All groups share one centre, and each spreads out both ways along 6 directions, with some noise.
In the rows, zero is written as 128.
Known rows, each followed by its group:
[130 102 134 106  98  83 113  84  98 151  98  52 163 161  66 128 114 126]
Z_649
[127 143 133 158 157 143 164 107 154 138 137 181 138 115 137 124  97 109]
Z_715
[120 139 140 108 174 108  50 134 102 135  77 114 205 151 143 147 128 197]
Z_715
[137 120 151 173 129 120 150  91 136 112 164 102  89  93 135 135  84  79]
Z_941
[132 157 111 108  87  99 168  95 114  96 140 128 115  96 124 159  84 112]
Z_66
[151 114 136 140 126 134 128  85 134 104 128  68 142 140 132  92 119 129]
Z_652
[127 118 140 133 147 103  75 116 110 127 107  85 166 132 130 139 113 149]
Z_652
[ 94 151  61 121 111 125 100 137 120 120 108 147 174 106 152 118 121 138]
Z_941
[139 110 140 110  78 113 132 112 122 119 110  89 139 115 106 142 119 122]
Z_66
[ 90 188 126 123  58  73  90  36  82 152 141  48 113 113 133 151  89  79]
Z_66
[140  96 138 138 181 132 138 184 132 110 147 165 102 122 127 143 131 147]
Z_652
[153  94 141 125 122 124 130 118 128 106 112  81 145 134 111 116 125 140]
Z_941
[103 161 110 110 161 116 118 127 114 177 104 179 169 167 107 134 133 155]
Z_649
[133 117  94 167 122 153 151 118 106  94  88  29 162 169  90  69 160 183]
Z_715
[143  81 103 111  93 126 141 135 129 101  83  96 180 124  91 116 123 152]
Z_652
[132 128 103  58  83  88 115 135  84 122 104  85 144 166  84 140 153 167]
Z_941
[162  76 134 132 125 132 152 133 131  89 116  85 136 130 103 112 126 143]
Z_649
[106 145 110 142 127 103 104  90 111 131 120 107 157 112 136 138  87 117]
Z_941
[131 123  97  91 122 124 118 140 129 125  93 145 179 144 118 117 137 157]
Z_715
[144 104 162 180 179 138 126  91 149 124 114 110 170 120 133 115  86 127]
Z_649
[129 132 125 159 140 151 133 115 149 121 120 135 151 113 151 111 113 127]
Z_941
[117 144 109 120 124 117 121 117 113 130 126 118 132 136 126 127 127 135]
Z_66
[124 127 136 148 149 118 131 111 131 141 140 140 122 123 125 136 106 110]
Z_649
[129 128  63 105 148 112 108 129 105  95 131  99 150 157 128  94 135 169]
Z_66
[155 103 101 132 180 145 153 154 142  88 124 151 157 138 127 103 125 172]
Z_66
[124 166 148 102 117  90 122  76  90 151 117  93 131 160  99 156 116 138]
Z_941
[126 142 120 118  87 110 103  74 104 113  89  52 178 132 121 121 112 145]
Z_649
[115 135 134 131 127 128  97 119 120 155 103 106 155 146 122 121 140 137]
Z_66
[153  76 101  72 102 114 151 165 107 112  95  97 150 176  55 114 166 175]
Z_649
[142 116 108  84  92 106  96 119 100 101 123  52 132 152 117 109 147 150]
Z_652
[128 156  95 143 134 166 116 155 145  66 127 151 140  82 207 116 128 156]
Z_649
[112 144 136 141 120 101  77  59 117 144 104  76 179 118 139 131  87 115]
Z_649
[135 112 118 129  90 112 135 126  94  93 137  39  96 134 102 121 140 133]
Z_715
[127 147 107 121 111 130 163 120 128 121 138 142 115 129 119 122 127 122]
Z_652
[134 118 137 150 131 121 109  97 114 112 104  58 161 135 119 116 115 146]
Z_715
[150  87 153 112 152 105  93 160 115  99 130 103 126 124 128 153 126 155]
Z_715
[166  71 117 108 122 132 126 143 130  89 109  76 155 149 107  94 146 163]
Z_652
[ 96 175 113 119 108 101  99  89 102 151  98 122 172 124 127 153 104 134]
Z_652
[120 147 108 152 165 118 102  87 118 122 130  97 160 138 143 104 102 139]
Z_66
[131  91 117 131  97 116 137 127 128 118  72 108 199 104  91 137  98 137]
Z_652
[103 171 127  67 154  86  40 151  84 148  97 150 171 145 148 181 139 189]
Z_715
[116 113  89 127  84 109 109 116 117 103 125  83 144  96 135 122 110 111]
Z_941
[133 117  83  77  82 117 151 177 111  99 141 133  92 133 106 132 165 139]
Z_941
[114 157 125 106 112 102 124 109 123 140 148 155 115 107 140 159 103 100]
Z_715
[143 107 175 177 149 134 119  79 146 133 104  90 170 115 130 124  88 117]
Z_66

New rows. What belongs after each?
[159  36 116 135 131  99 125 150 123  77 134  70 128 104  96 123 103 125]
Z_941
[147 114  72  80  73 143 178 151 130  95 107 124 141 148  95  95 164 153]
Z_652
[160  53 123 161 177 146 139 161 154  88 115 127 164 118 121 101 114 152]
Z_941
[126 129 124 116 145 117 107 161  95 108 122 101 121 146 121 142 153 176]
Z_715
[146  90 131 126 128 136 146 163 133 111 138 127 102 129 109 123 146 130]
Z_66
[147  93 143 139 126 113 140 105 124 118 123  85 133 132  97 123 109 123]
Z_649
[150  83 136 111 138 116 112 143 129 106 118 115 150 122 122 134 120 141]
Z_715
[130  92 119 103 105  95 103 153 104 112 106  94 147 119 102 150 125 143]
Z_652
[132 125 148 150 141 110 100 109 100 108 122  56 131 132 123 136 119 148]
Z_715
[126 113 111 111 105 107 100 135 121 116 142 109 121 107 138 134 121 110]
Z_649
[145  90 136 106 123 100  92 173  80  81 134  38  92 141 107 147 157 173]
Z_715
[126 116 134 134 150 111 102 137 116 128 117 121 146 122 126 147 115 142]
Z_652
[141 109 126 122 133 124 139 134 126 112 125 118 129 134 113 127 128 138]
Z_941
[161  57 131 123 137 141 125 161 139 100  96  96 166 142 104 100 147 164]
Z_66
[119 192 130  90  98 136 127  99 113 152  97 125 153 171 124 127 158 157]
Z_941
[ 77 208 107  98  84 104  95 101  91 178 116 133 130 145 131 154 143 123]
Z_66
[168  33 156 137 152 113 137 130 137 125 116  83 146 151  71 109 116 126]
Z_649
[152  84 153 142 182 132  99 136 136 111  98 110 183 133 130 122 116 169]
Z_715
[159  83 149 171 153 142 169 129 149  97 149 109 104 113 119 114 108 112]
Z_715
[150  91 131 119 140 125 149 137 127 122 113 113 144 154  84 116 133 149]
Z_649
[131 132 118 119 136 126 111 116 120 122 115 107 153 144 128 116 128 151]
Z_652
[124 100 108 113  78 104 136 132 114 119  83 107 175 102  88 150 107 131]
Z_652
[110 160  92 127 119 135 110  97 109 138  73  97 205 161 116  98 135 172]
Z_715
[129 111 100 128 128 124 112 130 125 111 107 113 170 122 127 116 118 144]
Z_941
[147  62 157 118  74 125 127 156 123 128 124  68  91 124  92 129 158 107]
Z_66
[156  65 140 164 161 134 115 124 138 101 128  70 140 132 119  92 120 132]
Z_66
[105 115  46 114 132 108 121 181 113 101 136 164 137 100 129 134 122 136]
Z_941
[125 114  75  90  96 126 115 161 117 105 100 120 163 130 121 111 152 159]
Z_941
[ 80 220  81 100 118 118 119 127  86 154 119 157 132 155 132 145 151 162]
Z_715
[166  79 115 112 121 130 161 154 135  75 116 115 140 122 107 122 123 152]
Z_66
[143  79 141 118 143 103 143 122 119 152 111 105 147 169  60 125 125 134]
Z_649
[135 165  99 112 115 150 148 123 111  95  72 106 191 156 123 109 145 204]
Z_649
[154  89 149 112  80 119 129 113 130 111  81  78 174 116 100 137 115 139]
Z_66
[143 107 124 121 115 117 117 104 131 120 104 101 172 124 121 117 108 130]
Z_715
[133  90  96  93  97 109  60 139 119 101  98  75 179 117 138 113 132 146]
Z_649
[153  89 107 111 129 139 154 172 132  93 122 128 129 138 105 114 148 161]
Z_649
[ 87 178  56 131 116 157  88 122 140 136  75 161 223 115 179  96 133 157]
Z_941
[150  76 131 145 168 117 154 157 129  98 149 130 110 116 105 135 108 126]
Z_941
[141 119 110 114 113 130 156 139 125 105 145 121 100 133 118 117 140 129]
Z_652
[144 113 133 145 147 137 125 105 134 116 106 104 171 136 127 107 113 145]
Z_652
[148 117 111 122 132 120 145 114 129  89 113 119 163 122 122 121 100 149]
Z_66
[126 143 148 182 165 137 156 124 116 110 159 107  81 125 129 132 122 132]
Z_715
[125 119 103 119 101 125 143 125 126 122  82 123 184 123 101 127 115 145]
Z_652
[120 146 115 107  67  94 118  91  99 113 130  67 119 119 117 138 118 113]
Z_649
[123 129 110  99  74  92 111 114  92 112 127  62 115 128 110 137 129 127]
Z_715
[140 166 132 163 116 149 188  52 148 119 159 113 102 127 143  94  99  90]
Z_652
[157  76 146 149 155 127 115 133 126  92 111  69 151 135 119 114 123 158]
Z_715
[161  80  83 125 168 130 153 151 133  60 147 113 131 135 121  91 120 159]
Z_66
[119 113 120 107 104 119  78 133 108 146  92  74 162 160 109 114 164 148]
Z_66
